All groups share one centre, and each spreads out both ways along 9 directions, with some noise.
Known rows, each followed by its group:
[  4 -10  -1   4  -3  -7   1  10  21   2  -2  14 -11]  j_619
[  6 -28  -6 -12  -8  -9  -5 -18  -4   1   8  -8   9]  j_316
[ -1  19  10 -20  -5   7  -4   9   3   4   9 -16  16]  j_510
[  6  -9   6  -6 -11 -13 -10  -8 -15 -15  -8  21 -15]  j_316
[  8 -13 -15  17 -22   1   1  -4  11   6  -8   5  -5]  j_927
[-10   4  16 -15  21  18  23  -6 -11  21  17 -23   2]  j_510
[ -3 -17  -2  17  16 -11 -14   5   8  22  19   5  -8]  j_316
[  6  12   0 -16   7   4  12 -19  -2  21   8   7   9]  j_13
[  2   1  10  15  -2 -13   2  15  14  -9 -17   8  18]  j_363
[  3  -7  15 -13   6  -5  17   9  -8  -4   3 -19  -2]  j_580
[-14  21  -4   6  33 -12 -17  13  -4  -6  10  -3 -10]  j_907
[ -2  26  -1  15  10  11   0   0  -2  19   3  26 -20]  j_363
[  2   9 -18 -15  10 -11  -8 -12 -15 -14   3 -10  -1]  j_13
[  0  18 -10   5   6  -7  -8  -4 -12  -6  -3   7  -9]  j_907
[ 22  17   4 -11  -5  11   4   1   4  29  16  12  12]  j_927
[ -3   2   0   0 -17 -10   8  -5  10 -20 -28   1  18]  j_13
[  7   6   1  -1   4   0   4   6   5   3   0  18 -13]  j_510
[  3 -18   9   3  11   9  18   8   2  -3   1  -2  -1]  j_363
[ 12 -13   1  -6  -4   9  26  -4  11   9  -2  -8  16]  j_580
[ 5 -7  5  3 -2  9 10  1  0 -2 -5  9 -2]  j_363
[ -1  -1   0  -1   2  -2 -12 -11  -8   7   7   3   8]  j_619
[ -2   5   2 -20  -4  14   3  -7 -10  10  14  -8 -21]  j_316
[ -7 -13  -1  -8  11  19  -4 -16 -10   6  13  13 -20]  j_510
[ -8 -12   4   3  -9  -8   5 -21   6   8 -11  -1  24]  j_13
[  2   9 -22   7   4 -11  -2   5   6 -19 -10 -14   8]  j_13
[ -8  19 -30  12   9   9  -6  -4   2   0   1  -6 -15]  j_13
[  9   4   4 -10   5 -11  18  -8   0  -3  -9  17  -4]  j_619
[  3  -4   0  16   3  -5  -6  -2 -15  16  10  -3  -6]  j_907
[ 14  -8  -4  -3  24 -25  13  -4   4   9   5  20 -11]  j_619
[ -3   3 -15  -6  -7   2  21 -11   8   8  -3 -19  -4]  j_580
[-16  26   2 -21 -15  -6  -5 -15  -5  -5  -9   0  -7]  j_580
[ -4   9  -2   1  15   2   6   6 -20   5  14 -26 -18]  j_907
[ -9   7 -17  -4 -12  13   6  -1  -2 -25 -12 -25 -11]  j_316
[  9 -19  -4 -11 -12 -22  -9  -5  -1 -11  -1 -10  13]  j_363
[-21  -1  -6   0 -18  22 -11  -7  12   8   2  -3 -15]  j_927
[ -5   1  -8 -13  -3   0   1  -6   6  -3   1 -17  12]  j_363
[  3   8   0  -3 -11 -23   6  17  21 -10 -11 -15  14]  j_580
[-14  17 -21   0  10 -10   1   1   8 -16  -9 -11 -18]  j_316
[ -2   8 -16   4   3 -17  -8 -16  -9 -17 -14   0  16]  j_510
[-11  -7  -8 -13  13  11   2 -14  -5 -10   4 -17   9]  j_510
[  5   7   0  -8   2  -8  10 -21 -14   1  -8  12   1]  j_13
[ -5   7 -13  24   1 -21  19  -3  -1  -7 -23 -10 -11]  j_927
[ -3  -7  -4  16   6  11   2  -2 -11 -10  -7   9 -17]  j_580
[-10  -4   7   0  -5  40  -1  -5  -6   0   1   4  -1]  j_580
[ -8 -15 -13  11 -11  10  -2  -8   2   3   0  -5 -18]  j_927
[  5  11  -8 -27  12  -9   4  -1   5 -15   1  -7  14]  j_363
[ 17 -15 -13 -14 -17  -2   8 -13   8   5   2  -6  15]  j_13
[  0 -10   0   7   4  -5  18   9  16  -1  -7   6 -15]  j_619
[ -6   9   0  15 -13  19  -5   4  -4  -6  -7 -16  15]  j_619
[ -1  -1   4 -13   0  -7  13   7  -4 -15  -3 -24   1]  j_580
[  7   5  22 -13  17   6  27  28  16   0   3   8  -9]  j_510
[ -1 -11   5  -2  10 -14   9 -13 -16 -13 -10   1   4]  j_316
[ -8 -19   3  -4  17  17  20   9  13  -8   3 -18   5]  j_510
[  2  -1   5   2  17  10  -8   5 -11  -9   5   8   3]  j_580
[  0  -3  -8   0 -20  -5  -6 -12  -9  -4  -7   6 -18]  j_510
[-13  -6   7   3  12  14   0   0  16  12   6   1  18]  j_907
[ -1 -11  -3  -5 -13  10  -4 -14   4   5   1   5   3]  j_927
[-10   2   9  -8  15  -3   6  21  13 -21  -4 -23  14]  j_907
[ -3  -1  -8  -3 -14   4   0   4  -3 -24 -11  -9 -16]  j_13
[ 10  21  -4 -21  12  -4   7   5   1  -9   2  -5  16]  j_363
[-11  -1  20   8  22  12   9   3   4  15   5  19  -4]  j_907
[-4 14 10 -8 17 -8  6 11 19 -2 -3 10 16]  j_927
[ 26  -7  -1  -9 -23  -8  16  -8   3  15  -2   3  11]  j_907
[  0  28 -11  12   6  11   7  -6  -7   7  -5  -4  14]  j_907
[ -5  -4   0  -1   5  -3 -10  13  10   2  10   7 -25]  j_619
[  3  24   7 -27  -4   8   3  10  -5 -15   0 -17  12]  j_316
[  6  11 -25   7   1  -6   9  -7   0 -10 -12  -5  -1]  j_13
[ -8  -3   4 -11   3 -12  -5 -12  -3  -6  -2  -4  16]  j_619
[ -9  -2   2 -16   3   4   5 -14   0   9   7  -8   1]  j_619
[ -1  23 -19   9   1   4 -20  -6  -9  16  12   7 -15]  j_510
[-7 32 -5 17 21  3 -7 -1  4 20  1 30 -6]  j_316
[-2 -7 19 -1  8  3 16 14 17  0 -3 12  1]  j_907
[ 13 -11  -8  -1  16  -3   5  10  -6 -13   6 -12   5]  j_927
[-9 -7  8 -9  6 -2  7  8 28 13  9 -8  7]  j_619
[11 -3  1  3 18  2  4 11  5  2  7  1 17]  j_580
[  7   2   1  10   0   5  13   6  -2  13   4 -24  17]  j_907
[ -2  -5  18  -8  13  -2  -2 -14 -14   2   2  28  -4]  j_927
[  4  -5  14   1   9 -14   2   7   9   5   1   0  30]  j_13
[-10  -1   6  -6  19 -12  -1  -1 -15  -3  10 -18  -4]  j_363
[ -6  14   2   1  19   2   3  21   8   1   9 -17   3]  j_619
[ -5   2  -8   9 -10   5  -5  10  13  -5  -2 -26  23]  j_510
[ 17 -21  -6   6  13   2  -2   4  -1   8  16   6   3]  j_580
[ 13   9 -32 -13  -5  -2  -9   4  14 -12   4  -7  -2]  j_363
[ -2  15  -7 -20 -15  10   4  12   4 -22  -4 -26  -8]  j_316
[  9   7  -1  -5  21 -23  -6  10  -5  -2  10   1   1]  j_363
[  3   3   9 -17   6  23  -6  -3 -12  12  21  -2   4]  j_927
[ 3 29 11 -1  1 23 23 15  8 11 -2  0  0]  j_316
[-22   0 -12  -5  -5  17 -12  -1  11  -6   6 -12 -22]  j_927

New rows. What belongs after each?
[-13 -16  15  -7 -19   6  19  -5  21   1 -16  10 -13]  j_619
[  5  10   8  -8  18 -12  13  24  17   3   7  -5   2]  j_907
[  2  19  -2 -30  -9   0  -3   5   2  -8   6  -8 -10]  j_316
[  0 -13  10  -2   4  -4 -25   5 -24 -16   9  -5   4]  j_316
[ -3 -27   2  13  -5 -12  -4   4   6  10   6 -21   7]  j_363
[ -4  -6 -12  -8  -3   9  -3  -7  10  -2   3 -17  20]  j_510
[  0  25   8 -15   8   3   8  -6   0  -4  -7   7  23]  j_580
[-13   1  -1   7   5   5 -16  11  -6  -1  11 -12 -24]  j_580
[-12   2  -7  10 -19   4   9 -13  12  11 -13  -8   5]  j_927
[  7  -3  -9   8  -5  15 -15 -10   2  -4  -6  33  10]  j_580
[ -1 -13  -8  -1   8   6   6   3  13 -13  -4   0   3]  j_510
[ 17 -17  -2   2  16  -8   1   5 -15 -17   3   2  -1]  j_927
[ -3  -2 -18   2  15   8   0 -12   0   3   6   2  -7]  j_510
[  1   4   0  -9  -5   0  -2 -18 -22   0   0 -13  17]  j_907
[ -9  -5   0  -2  11 -10  -8  -5 -14  12  18 -21  -9]  j_363
[ -1   2   8   3   4  14 -22  10 -17  -9  11 -13  14]  j_316
[ 10  20  -2   6   9 -13  14   9   7   8  -6  11  -3]  j_510
[  3  -1  -1 -16  -8   9   9 -15   3   5  -1  12  -4]  j_907
[-11  -2   8  -9   3  25  15 -11   4   4  -2  -1   9]  j_907
[  8  11  -3   4   6   1  10 -13   2   3 -13  26  14]  j_580
[-10  14 -14  -8  18  -2  -6   9   9  -2  12 -20  -3]  j_907
[ 16  18  12 -23  -2   0   3  -1 -14  -4   1  -4  34]  j_927
[ -9  14  13 -22  16  -3 -17  -1 -21 -11  10   6 -10]  j_13
[  7  25 -18   3   0  -9  -3   3  -3 -11  -9  15 -24]  j_907
[  8  -2   0 -20 -11  -6   6  -6  10   4   1  -4  17]  j_580
[  0  -7  -3   9  11  -2   3   0 -17 -12  -2  -6 -14]  j_927
[  5  12 -11  11  17  -6  -4  15  14   7   7  11  -7]  j_363
[-16   8  -3  14  11   9  -6   3 -10 -16  -8   3 -17]  j_907
[  2 -12  -1   9   5  -2 -27  22   0 -11  13  -3  -6]  j_580
[ -4  -2  -8  22 -13   6  -9  -2   4 -14 -20   7  14]  j_907
[ 18  -7 -19 -13  -3  -4  -6  -2   4   4  14  -3  -4]  j_363
[  9  19   3  -4  -3 -19  17  15   8 -12 -15  -4   5]  j_510
[  4   2 -12  25  -4   8  -1   1   1  20   6 -18  18]  j_907
[ -3  14  15  14  -5 -18  11  15  -7 -11 -17 -19  10]  j_510
[ -1   5  -9  -2  -4   3 -15 -11  -7   0   3 -11  22]  j_619
[ -2  22   8  -3 -11 -21   7   0  16  17  -9   6   4]  j_580
[-12 -20  11  -1 -15  18 -16  -5 -15  -5   5  -2 -16]  j_510
[  5  13 -21  14  -9  -7 -15  -5  -3  -6  -9  14  -6]  j_907
[  8   7  -5  -3   2 -17 -13  -7  -8   6   4  26 -19]  j_907
[ -5  21 -22  29   8   6 -12   2  -4   8   1 -10   7]  j_907
[  0   9  -2   7 -14 -14  -8   4  12  -6 -14   2  17]  j_363
[  2  10  -9 -24   1 -12  -5   8  18   0  11 -16   7]  j_316
[ 13  -9 -17   5  10   4  -2  15   2 -15   5   6 -26]  j_363
[ -4  -6  -5   7  -7  -7   4  -9  -3  -6 -11 -14  12]  j_510
[  1  -5   4   5  -7  -3  -2  -1   2  12   3   7 -13]  j_580
[-15   7   8  15  -5   2  -1  -3 -17  -8 -13   0 -14]  j_927
[ 14  -6 -10 -16  15 -11   2  -9 -10 -10   6   3  -2]  j_927
[ 20 -14 -29 -16  12 -10   3   3  22  -2  13  -2   1]  j_927
[ 18 -13  -3  22 -13   5  -1  16   5  -1  -4   4   6]  j_927
[  6   0  -8  18 -13  10  -3   3   2   6  -5  17 -18]  j_363
[ -7  20  -5   4   8  10  -7   5   2   1   2  11 -13]  j_13
[-16   9  -5   0  20  -8  -8   2 -11 -14   2  -5 -22]  j_363
[ -6  10 -11   5   3  10  10  -5   7  12   0   2 -14]  j_316
[ 13 -21   7 -10 -24   5  -9  17   5  -9   7 -15   8]  j_316
[  0  -6  -4 -15  24  -5   0  -6  -8  -1  16  -1 -14]  j_363
[ 12  -9 -18   8   6   1  14  13  19   6   6 -23  13]  j_927
[  0  27   6 -10  -5  17  -1  16  -4  -3   3  -2 -10]  j_316
[ 15  12   0  -9 -20  19  -7   5 -11   7   9 -10  10]  j_927
[  1  -2  10  18  16  -8   7  -1 -10  -9 -14  11  17]  j_316
[ -7   9 -15  23 -10  -4  -2  15   6 -11 -13  -8 -26]  j_927
[ 5 13 -8 13 21 -8  9  1  3 13  3  6  1]  j_580
[  7  10 -21  -1 -12  14  -1   1   9  -9  -6   7 -11]  j_363
[-17   9   7   8  -1   3 -14  18  -2 -13  -2  -8 -14]  j_580
[  7  21   6  -3  -3 -12  -4   8  -6  -6  -6  19 -14]  j_510
[  4 -11   0 -18  19   8  10 -13 -11   4  15 -13  15]  j_927
[  4 -16   5  -4 -14 -17  18 -13  10 -12 -24  23  -2]  j_619
[  6   3  16   6  19   5 -11  10 -10  -4   3  27  10]  j_580
[  0  11 -15  -8  -2 -10  -9  -3 -11 -15   0 -25   7]  j_907
[  1  13   5 -14   5  -7  -6   8  -8 -16  -1  -5   4]  j_316
[  4  -6   9 -11  -2  32  -6  -2  -3  20  22  -1  10]  j_927
[-15  29 -16  17   2   7 -15  -6   1  -9 -16  19  -5]  j_580
[-10   2  -3 -26  15  -6   0  -6  18 -10   1   3  12]  j_927
[  7 -13  -4   5  -7   8  30  -1  13   5  -7 -12   7]  j_580
[ -6  -2 -13   7   1   9  18   0   3   9   4 -27 -13]  j_510
[  9 -15  -4  -7   6 -15 -10   3  -8   4  16  -5 -14]  j_580
[ -6   6 -12  -8  10  -7 -13  -3  -7   4  14   3 -31]  j_907
[-12  29   3   3   1  14   2  -2 -22  -1  -3 -10 -14]  j_363
[11  8 -6 -8 -9 12 10 -1  6 -1 -4  5  7]  j_363
[ -3   3  -1  17  10   0 -13  10   6  -7  -4   1  27]  j_510
[ -7  23  -6 -13  -6  22  10 -14  -2  -6 -11   8  -5]  j_363
[-14   8  -8  -2  -6  13   1  -6   2   5   2 -17  -7]  j_927
[-1 -9 16 10  8 -1 20 13  7 -2 -9 -6 16]  j_510
[  7   7   4  -1 -13  13   0   2   8  15   3   4  14]  j_927
[ -2 -11 -10  -3   8   8   8   3  17  -9  -2   0  -1]  j_363
[  0   7  -3  -5  -3 -15 -18 -11 -12 -16  -9  13   6]  j_907
[  7  33 -10   2  -9 -10 -13   6  -1   6   1   5  -6]  j_510
[  3 -21   8 -24  -5  -5   7 -22  -4  -2  -1   2  13]  j_363
[  1  10   2 -10   0 -19  -6  -4  -7   6   7 -17  18]  j_363
[-16  -9  10  -5 -21  10  -2   5  16  -7  -8   5 -15]  j_619
[ 29   2  -2   8   6 -11  13   9  -2   9   2   8  12]  j_927
[  7   1  19 -19  12  11 -14   1 -26  -8  15  15   0]  j_927
[-10  13 -19   6   3   0  12  -5  12  -3 -11  -3 -13]  j_316
[ 15 -16   2 -14   6   4  29 -11  -9  -3  -3  -6   6]  j_580
[-1  9 22  1 21  2 -1 15 -6 12 13  6  3]  j_580
[ 14  10 -12 -23  -8 -13 -14 -19 -10   7   8  11   0]  j_363
[  1  19   3   5   2 -23  17  16  22   9  -9 -12  11]  j_580
[ -5  -4 -28  13   6   8 -13  -8   5  -3   3  -1  -4]  j_510
[ 17   7   4 -11  -7 -19  10   8   8 -13 -14  12   9]  j_907
[ -1  28  19 -14  11   5   1   1 -23   1   5   1   5]  j_927
[ -2   5  -3 -10   4   3  -1  16  25   8  12  -7   0]  j_619
[-21  27   0 -17   5  -2  14 -25   1  17  -3  -6  -4]  j_927
[ 15   3  -3  13  20  -7 -11  -6 -15  24  17  22   2]  j_619
[ -3  19   0  -7  19   2   2  14  -3 -13   3   2 -14]  j_510
[  3  11  10 -25   6 -19   6  16  -4 -21  -2 -16  -2]  j_316
[  3   2  -4  -9 -12   6   9   3  18   2  -3   3  -2]  j_619
[  0  12  -6   5  14 -12  -6   3 -10 -20 -10   9  -1]  j_580
[-16  19  -2 -18   9  -4  -3  -8  -8 -13  -2  -4 -12]  j_927
